The rows are grouped in 4 ways, from coarse to fine. Each group lies inside one group of the grouping before and may be the whole of it. The rows also spread widely along 14 directions, which tell nothing about the answers.
(in the rows, 128 means zero)
Some rows, each with its group in each grouping after it:
[141 121 123 132 119 130  92 140  69  96  83 104 139  98 132 101 135 108
 145 136 104 113 148 168 116 177 104 101 126 136  93 126 154 150] -> Fof Zape kemok Z716
[ 96 121 160 145 130 103 129 181 104 152  58 136 173 138  96  93 145  80
 178 107 155  57 130 101  37 170  62 142  93 121 113 104 111 181] -> mozup zeder Tilaf Z464
[105 156 145  69 153  99 140 136 115 167 126 104 101  94  57  98  77  75
 125 116 135  77 143 155 131 195 151 114 108  81 103 123 192 106] -> Fof fad lak Z496
[114 117 162 146 144 129 164 146 117 187 147  88 173 143 103 129 149 150
 126 142 200 130 185  94 119 103 136  78 140 210 101 109 153 148] -> mozup zeder Tilaf Z653
[177 101 132 152 155  96 109 182  86  83 120 144 194  93 136 140 176 139
 121 147 109  99 166 119 131 168  81  56 124 214  89  72 164 116] -> mozup dotur vovip Z194
[121 118 121 148 132 135 127 124  89 145 119 123 152 160 139 130 139 135
 135 136 145 148 115 139 150 125 138 119 133 136 146 122 154 143] -> mozup zeder misa Z153
[141 136 124 154 111 143 129 116 102  92 173  75 104 104 143 130 153 151
 138 151 181 128 152 157 100 119 126 140 182 138  55 162 172 132] -> mozup dotur latu Z307
[180 120 120 110 108 124  60 115 155  59 138 136 110 135 123  97  94 119
 118  70 109 121 163 117 129 139 134  93 141 112 107 117 156  62] -> Fof fad beg Z189
[ 90 145 115 113 132 132 103 106 154 118 141 169 135 116 138 173 119 131
 102  94 134 123  91  84 126 129  77 134 135  83 136 107 131 131] -> Fof Zape kemok Z719
[105 123 147 134 144 120 130 125 130 105  99 130 102  77  83  61 103  93
 122 146  85  91 128 131  98 179 141 156 125 123 102 154 117 148] -> mozup dotur latu Z313
[198  89 132 198 126 151  68 101  93 108  86  85 114 126 115  86 124  83
 167 143  80  75  71 193 104 108 154 132 130 185 123 218 138 136] -> Fof Zape vifes Z818
[ 96 114 129 110 125 141 111 142  57 108 107 107 135 136 153 107 129 129
 146 149 139 133 174 159 135 180 130 104 142 140 114 104 179 153] -> mozup zeder misa Z38
[126 112 118 127 112 152  78  97 162  59 183 149 127 116 184 226 150 160
  92 126 157 167 112  76 126 135  75  99 209 157  82 116 189 107] -> mozup dotur Dipes Z37
[173 148 110 141 155  92  98  88 109 135 150 108 175  84  98 135 129 176
 119 127 118 122 108 144 141 108 150 100 127 119 118 143 140 104] -> Fof fad beg Z742
[108 151 103 111 122 122 136 186  59  57 131 100 116 115 153  71 132 155
 162 122 170  78 230 164 103 181 101 114 135  84  75  68 141 107] -> Fof fad beg Z742
[119 136 185  50 120 149 109 134 162 213 143  91  87 228  78 137  55  48
 133  40 194 102 185 111 140  86 153  76 112 143 141 139 214  92] -> Fof fad beg Z742
[122 139 106 145 111 143 121 159 118  94  87 149 111 157 156 130 129 110
 144  96  99 139 149 130 144 139  81 135  99 103 136 107  96 131] -> Fof fad lak Z496
[126 118 146 138 139  94 105  54 178 193  85 129 195  66  67 103 150 104
  88 116  87 178  91  86 116 109 156 136 127 145 153 162 132 212] -> mozup zeder Tilaf Z464
[117 140 120 116 143 124 101 126 133  96 115 155 125 112 130 149 111 123
 118 109  84 113 129 118 144 147  97 112 113 121 135 113 127 116] -> Fof fad beg Z189
[129 145 102 130 132 127 110 169  94  40 137 161  70 182 164  72 105 102
 165  82  90  55 168 183 152 113 121 179  89  88 154 126  97  80] -> mozup zeder Tilaf Z464
[121 164  69 137 128  87 109  75 117  71 136 166 151  74 126  94 131 179
 100 112  89 173  89 131 137 153 136 184 130   5 128 121  94 124] -> mozup zeder misa Z38
[138 164 123 131 139 117 107 119 127 104 135 112 108  81 117 186 135 104
 129 130  94  93 113 160 121 131  78 131 124 135  89 167 144 133] -> Fof fad beg Z742
[ 45  91 152 160 175 144 190 174 126 129  95 171 118  93 130 107 162  62
 118 185 126  65 101  90 116 195  89 152 138 173 138  80 144 186] -> mozup dotur latu Z313
[134 127 105 108 110 133  63 153  67  92  71 155 165 149 163 149 120 133
 145  95 102 146 132 133 138 181  70  82 102  94 127  75 136 125] -> Fof Zape kemok Z719
[105 135 129  79 114 129  78 110 164 100 163 178 125 170 141 155  88 140
 106  56 160 143 124  64 126 130 104 125 147  57 136  92 159  82] -> mozup dotur latu Z313
[208 162  99 166 128  69  99  96 173 117 156 143 201  62  83 181 145 187
  96  93 127 159  82  72 106 127  85  97 130  92  67 122 105  82] -> Fof fad lak Z496
[104 138 128  77 101 150  49 129  69  86 111 107 129 140 180 170 119 128
 152  98 133 121 169 159 116 147  70  95 138 118 108 124 182 149] -> Fof Zape kemok Z716
[ 87 134 101 130 118 152 111  94 128  83 189 131 127 162 213 144 169 168
 124  95 182 140 162 129 138  43 116 173 177 111 165 129 157 158] -> mozup zeder misa Z153
[141  98 145 122 138 146  78 132  80 136 109 145 133 196 127 135  77 120
 152 119 122 118  91 136 153 153 145  88 116 135 152 124 164  85] -> mozup dotur latu Z313
[128  92 134 122 133 153  79 115 123  93 127 140 115 152 166 135 123 101
 121 123  84 133 146 140 183 118 145 100 141 200 161 132 169 129] -> mozup zeder Tilaf Z464
[ 96 102 100 145 118 165  96 106  51  90 119  88 162 100 194 115 160 189
 139 168 155 154 155 152 122 145 128 104 184 142 121 109 170 179] -> Fof Zape vifes Z818
[101 113 121 128 105 156  92 130 151  84  81 166 114 144 165 148 132  91
 126  94  95 149 132  92 126 153  70 123 133 120 145  98 127 152] -> Fof fad beg Z189

New rows. What belongs after each?
[192 125 129 130 117 108  64 154  65 125  77  88 181 129 150 181 196  75
 177  96 137  94 142 188  98 125  55  90 116 161 106 126 207 166] -> Fof fad beg Z742
[ 97 109 133 146 129 158 178 147  91 184 123 111 122 203 123  86 118 117
 133 138 193 160 141 128 165 133 178 115 136 131 150  97 164 128] -> mozup zeder misa Z153
[108 116 119 158 145 159 143 141 136 103 134 147 114 121 130 120 101 143
  97 147 102 134 131  88 163 148 129  93 132 168 124 103 104 102] -> Fof Zape vifes Z818
[126 139 141 135 121 162 142 125 107 169 135  92 100 201 125 143 105 117
 131 119 139 173 157 159 181  81 160 112 116 172 136 168 148 129] -> mozup zeder misa Z153
[166 117 103 139 104 134  85 116 149  90 146 153 151 136 148 146 138 138
 105  84 160 153 113  84 129 128  98  96 157 104 108  85 154  89] -> Fof Zape kemok Z719
[116  91 114 134 152 127 105 143 112  76 140 168 154 126 179 134 170 110
 113 132 125 105 132 119 157 151 108 112 158 163 156  71 188 130] -> mozup zeder misa Z153
[ 94 107 139 119 148 137  66  99 136 127  95 178 180  95 123 176  86 157
  96 140  73 147  73  57 136 183  91  61 129 156 137 103 113 138] -> Fof Zape kemok Z719
[ 67 148 131  99 100 191 116 104  84 145  96  99  55 156 117 137  31 132
 135 152 114 182 108 153 155 194 145 112 130  81 101 161 126 125] -> Fof Zape kemok Z719
[114 149 115 145 115 108 129 130 106 110 116 126 153 125 118  97 135 163
 143 104 162 132 142 118  74 134 100 158 125  65  96 124  99 144] -> mozup dotur Dipes Z37
[136 167 126 160 155 129 128 114 147  99 170 142  97 127 111 179  89 168
 110 130  75 114 110 126 152  79 110 139 103 158 104 195  62  88] -> mozup dotur Dipes Z37
[ 97 110 135  95 141 125  98 114 167 115 133 160 140 110 126 125 115 102
 102 100 138 102 128  71 122 156 117 100 155 120 143  82 174 122] -> Fof fad beg Z742
[122 112  93 131 173  99 119 168  60  48  76 200 122 102 131  36 105 112
 125 145  22  89 120 168 181 231 142 137  81  82 163  67 110  97] -> mozup dotur vovip Z194
[127 123 111 129 124 130  97  97 129 110 139 141 143 144 162 150 154 127
 111 103 128 166 129 126 158  99 126 134 147 126 150 125 166 144] -> mozup zeder misa Z38
[120 114 108 190 121 128 125  91 183  93 165 153 173 110 178 147 219 148
 101 108 171 146 119  67  99  49  84 169 182 151 137 122 124 183] -> mozup zeder misa Z38
[144  89 141 125 143 123 108 120 110 133 116 133 143 111  97 122 112 100
 111 157 121 136  97 115 151 211 158  74 153 156 103  98 198  99] -> mozup zeder Tilaf Z653
[163  80 155 132 103 167  89 136 148  87 133 124  80 172 122  99  87  85
 125 112 136 132 146 106 128 156 151  90 164 176  90 135 176  75] -> mozup dotur latu Z313
[121 163 134 121 132 133 146 127 133 158 138 106 104 134  95 171 106 116
 124 116 148 132 123 132 135 134 108 113 120 109  96 140 148 109] -> Fof fad beg Z189
[ 92 104 138 118 120 153  90 142  34  91 112  98 103 163 167  76 112 119
 198 139 173  60 139 191  84 161 135 153 153  95 125 140 186 146] -> mozup dotur latu Z307
[115 117 113 121 134 127  98  55 108 135 160 115 170 103 142 131 132 205
  96 146 154 199 109 114 151 122 169 112 182 105 135 124 180 146] -> mozup dotur vovip Z194
[100 127 147 110 138 141 117 116 154 173 130 151 168 162 136 194 119 148
  88 103 110 201 158  68 192  87 121  69 113 201 164 106 132 147] -> mozup zeder Tilaf Z464
[108 101 150 116 162 109 139 146 103 130  90 132 132  87  80  44 109  90
 113 157  96  95 148 130 129 208 160 107 120 148 119 101 165 142] -> mozup dotur vovip Z194
[150 157 105 118 122 118 146 166 106 109 127 119 108 139 119 118 134 100
 129  93 141 124 175 155 153 147 110 114 109  88 100  90 153  92] -> Fof fad beg Z742
[144  95 152 126 134 134 114 142 114 105 140  97 142 111 130  89 150 118
 119 134 150 114 209 129 125 127 148  85 160 213  97 117 193 139] -> mozup dotur latu Z313
[137 117 112 189 123 148 162 139  82 154  97 110 134 153 113 111 130 139
 153 163 173 149  77 132 127 174 136 113 139  96 108 100 132 113] -> Fof fad beg Z189
[139 157 125  75 118  77  31  89 102 113  91 138 198  91 108 169 109 150
 122  86  77 163 119 129 101 173  85 101 108  77 108 138 152 147] -> mozup zeder misa Z153
[109 148 122 152  96 166 134 119 171 151 145 140 115 190 140 201  99 158
 123  90 180 190 100  57 131 105  85 114 139  96 113 122 101 104] -> Fof fad lak Z496
[156 127 127 192 106 140 133 147  92 127 101 101 149 149 139 146 173 139
 156 135 157 150 123 137  91 114  77 133 128 149  83 146 117 164] -> mozup dotur vovip Z194
[142 115 117 166 166 123 130  97 112 159 179 138 167 150 124 142 126 181
 119 145 164 133  66 113 174  97 176 108 149 140 158 117 149  86] -> mozup zeder Tilaf Z464
[125 132 108 184 136 134 136  75 118 119 155  99 137  88 154 159 195 148
 124 160 155 138  86 155 110  71 116 183 175 138 115 184 151 189] -> mozup dotur Dipes Z37
[141 128 113 162 130 133 139 134 145 120 119 179  95 189 122 106 115  89
 126  85 114 129  74 117 151 111 124 174 100  73 162 128 105  99] -> mozup dotur vovip Z194
[115  81 165 117 152 130  71 127 128 159  31 151 165 124 106 104 101  61
 134 117  37 106 125 111 144 160 129  77  88 205 188 128 138 181] -> Fof fad lak Z496
[105 154 102 159 153 112 149 114 129 117 189 162 151 123 137 157 140 195
 117 123 182 113  73  94 120 103 106 168 146  56 128 108 111 101] -> mozup dotur latu Z313
[100  84 127 114 135 127  72  84 137 114 112 177 152 148 140  83 111 109
 124  96 122 118  86  92 128 147 155 140 148  88 191  99 158 134] -> mozup zeder Tilaf Z653
[117  68 125 155 166 114 142 135 151  97 116 180 188  78 123  51 151 135
  64 158  93 150 158  55 172 180 170  74 156 204 151  43 141 132] -> mozup zeder misa Z153
[ 79 113 115  87 136 131  98 115 159  89 140 177 125  99 151 116 128  92
  92  91 142  99 123  84 129 161 104 131 161  84 146  68 183 132] -> Fof Zape kemok Z719
[151 128 147 168 142 103 153 127 165 159  91 132 149  82  55 118 145  84
  99 130  94 138 105  95 104 138 113 130 107 167  91 153 108 159] -> mozup dotur Dipes Z37
[156 107 136 161 138 118 144 156 146 115 130 153 104 157  94  58 123  70
 131 101 152  72 106 111 108 139 136 151 125 110 122 113 144  87] -> mozup dotur vovip Z194
[121 126 106 130 118 133 110 128 102  63 115 132 115 103 147  92 124 142
 120 139  86 156 167 145 154 173 137 122 137 126 107 112 124 125] -> mozup zeder Tilaf Z464
[ 80 140 165 166 147 160 185 123 132 181 135 113  93 122  59 152  58 159
 115 199 142 148  69  82 118 182 140 113 136 148  64 166  90 111] -> mozup dotur latu Z313
[159 116 113 144 106 121 104 117 116 100 121 123 151 127 135 111 155 123
 119 114 141 170 141 124 126 145 129 117 150 121 102 112 164 131] -> mozup zeder misa Z38
[122 117 156 137 149 130 103 111 156 140 109 142 137 154 105  97 101 116
 120  93  78 111 155 108 134  59 146 130  94 191 170 176  88 152] -> mozup dotur Dipes Z37
[103  94 119 143 143 140 105 113 113 107 121 162 136 146 150  99 119 132
 130 134 116 121  93 113 154 147 151 132 143 124 170 103 136 123] -> mozup zeder Tilaf Z464
[147 144 108 119 134  90  88  96 131  83 154 132 161  64 128 142 153 151
 105 115 110 134 135 129 127 135 114 128 149 114 101 126 154 128] -> mozup zeder Tilaf Z464
[121 133 122 106 110 119  89 101 168  83 138 155 137 101 142 149 139 134
  88  90 112 169 149  84 120 132  88 127 152 112 107 115 150 144] -> mozup dotur vovip Z194
[162 138 108 141 140 104  74 106 189  67 183 165 177 100 143 153 142 176
  86  59 113 106 153  62 120  50  88 107 135 149 131 117 102  95] -> Fof Zape vifes Z818
[105 114 126 135 154 125 116 128  74 117 111 132 136 127 131  93 121 123
 147 149 115  93 122 158 139 160 147 132 123 128 144 120 144 138] -> mozup zeder Tilaf Z653
[175 115 117 194 112 151 127 143  85 119 119 111 132 195 148 106 145 145
 161 115 148 146 133 156 137  76 135 135 117 144 129 148 107 117] -> mozup dotur latu Z313
[139 113 131 179 124 141 126 132 113 119 129 116 123 166 134  98 136 123
 159 122 148 100 119 137 114  93 135 151 130 149 132 153 111 131] -> mozup zeder Tilaf Z464
[133 119 135 165 121 155 127  85 176 141 125 105 140  47 121 241 154 139
  74 188 103 221  89  74 148 168  87  64 182 218  56 147 159 165] -> Fof fad lak Z496
[ 69 119 110  82  99 167  63 102  79  73 120 115 140 137 207 150 118 193
 136 122 152 182 185 124 133 164 106  86 180  98 129  81 180 153] -> Fof fad beg Z189
[127 141 109 126 119 132  97  76 128 153 116 128 148 137 126 123 126 130
 112  84 126 168 104 128 147  85 136 139 123  79 161 143 134 155] -> Fof Zape kemok Z716
[177  98 115 138 129 105  47 101 144  82 121 179 157 151 136  99 122 105
 129  69  89 108  87 116 136 112 140 133 125 109 173 124 139  93] -> mozup zeder Tilaf Z464
[115 108 142 140 136 147 124 103 139 141 125 122 113 119 123 139 132  92
 111 149 113 143 105 128 154 137 145 127 150 173 129 149 168 152] -> mozup zeder Tilaf Z464
[129 168 115 131 126 119 140 129 110 157 108 115 125 134  96 142 112 124
 136 108 131 145 117 141 133 136 110 127 100  73 111 131 117 122] -> Fof fad beg Z742
[142 151 108 132 125 134 123 135  76 144 116 100 132 177 139 128 124 141
 154 100 140 141 156 173 161  93 133 114 102 103 145 126 134 120] -> Fof fad beg Z742
[181 134 112 144 127 108  72 143  62 107 102 113 166 136 137 147 129 146
 175 111 119  99 120 170 118 144  95  95 105 117 112 128 142 107] -> Fof fad lak Z496
[ 98 168 112 106 164  64 140 140 108 106 135 151 160  47  97 108 144 130
 114 124 114  77 131 134 109 183  97 156 109  65 104  92 133 135] -> mozup zeder Tilaf Z464
[164 173 124 119 127 108 127 122 156 135 164 110 110 111  89 185 121 106
 110  95 146 122 119 127 129 125  96 111 127  99  72 140 162  83] -> Fof fad beg Z742
[159 125  97 192 126 143 131 128  94 101 137 145 129 178 149 119 126 178
 139 131 130 157  94 134 156 104 133 138 124 106 134 131  90  93] -> mozup dotur vovip Z194
[ 99 166 132 124 127 122 116 132 127 117 142 139 122 160 140 171 128 120
 145  83 141  97 133 129 102  87  68 167 105 101 126 154 115 145] -> mozup zeder misa Z38
[121 129 118 121 147 118  97 146  85 110  76 148 149 101 114 121 105 113
 128 128  62 108 120 139 138 187 102  98  90 123 132 108 124 130] -> Fof Zape vifes Z818
[119  97 152 153 177 123 126 142 149 180 111 162 223 126 112 130 142 151
  93 117 114 118 155  48 156  75 121  50  98 244 179  83  99 158] -> Fof Zape kemok Z719
[142 128 162 119 110 126  86 139 132 147 104 127 170 152  88 165  74 163
 124 111 114 176 152  66 117 163 105  43 111 177  78 123 107 102] -> mozup zeder Tilaf Z464
[166 140 105 164 144 117 127 142  57 162  90 124 177 139 102 130 125 152
 143 133 118 139  94 157 156 138 125  93  81 117 126 114 108 115] -> Fof Zape kemok Z719
[146  95 110 128 159 132  99 123 138 122 150 165 140 181 169 117 154  82
 124  74 144  79 119 130 186  65 148 122 133 138 221  87 193 105] -> Fof fad beg Z742
[112 158 118 111 139  95 132 136 132 142 107 141 145  89 108 166 160  74
 124 100 140  95  96 123 102 164  62 144 118  69 115  99 169 153] -> Fof fad beg Z742
[188 167  95 156 158  91 129 131 118 154 151 143 187 123 107 193 152 152
 100  89 117 138  97 127 172  77  98  98  84 123 133 114 123  90] -> Fof Zape vifes Z818
[113 106 115 162 126 158 160  97 117 154 110  94 126 110 123  84 141 131
 110 168 147 186 128 126 159 144 180 112 167 139 128 116 154 161] -> Fof fad beg Z742
[111 117 139 148 164 144 134 143  81 158 102 107 135 122 117 122 124 102
 139 155 107  80 122 159 145 127 133 106 108 187 146 144 145 156] -> Fof Zape vifes Z818
[187 133  87 205 123 125 154 141 186  49 185 179 101 141 137 135 155 135
  97  99 144 132  97  82 138  99  99 159 149 110  89 114  92  48] -> mozup dotur Dipes Z37
[ 93 124 134 138 118 138 128 140 117 111  98 134 142 123 132 122 130 132
 120 137 122 162 156  97 115 170  99 114 133 143 101 107 119 163] -> mozup zeder misa Z38
[164 144 101 202 111 118 133 112 111 149  75 113 171 108 117 157 185 134
 145 128 131 170  69 135  96 122  76 147 118  91 107 141 102 175] -> Fof fad beg Z189
[134 122 100 123 141 130 103 112 132 106 123 160 122 106 136 145 132  90
  94 111  93 131  84 128 168 155 120 121 135 105 147 105 174 112] -> Fof Zape vifes Z818
[126 163 118 123 127  91 150 139 119 131 100 106 170  51  76 109 139 159
 104 129 125 166 180 106 104 189 102  91 116 101  61  89 118 145] -> Fof fad beg Z189
[142 101 127 203 141 130 144 128 132 139 109 152 132 179 114  47 135 112
 150 108 141  93  82 116 111  77 152 180 110 112 174 143  84 136] -> mozup dotur vovip Z194
[ 74 133 116 129 116 145 103 143  69 112  80 134 157 137 167 119 133 149
 156 116 139 123 140 124 101 152  71 128 118  90 137  97 109 177] -> Fof Zape kemok Z716
[106 126 111 168 111 156 120 111 139  96  79 144 106 114 149 146 142 108
 127 135  81 163  99 121 127 148  82 148 133 117 128 137  98 172] -> Fof fad beg Z189
[167 120 108 172 127 134 137 141 106 143  94 131 149 141 114 106 141 112
 121 120 122 151 112 134 156 129 129 104 107 135 128 107 119 123] -> Fof Zape kemok Z719
[108 166 178  59 144 103  83 114 138 175 108  96 136 103  48 107  55 101
 124  76  95  74 187 133  96 110 127  97  76 146 110 181 127 151] -> Fof Zape kemok Z719
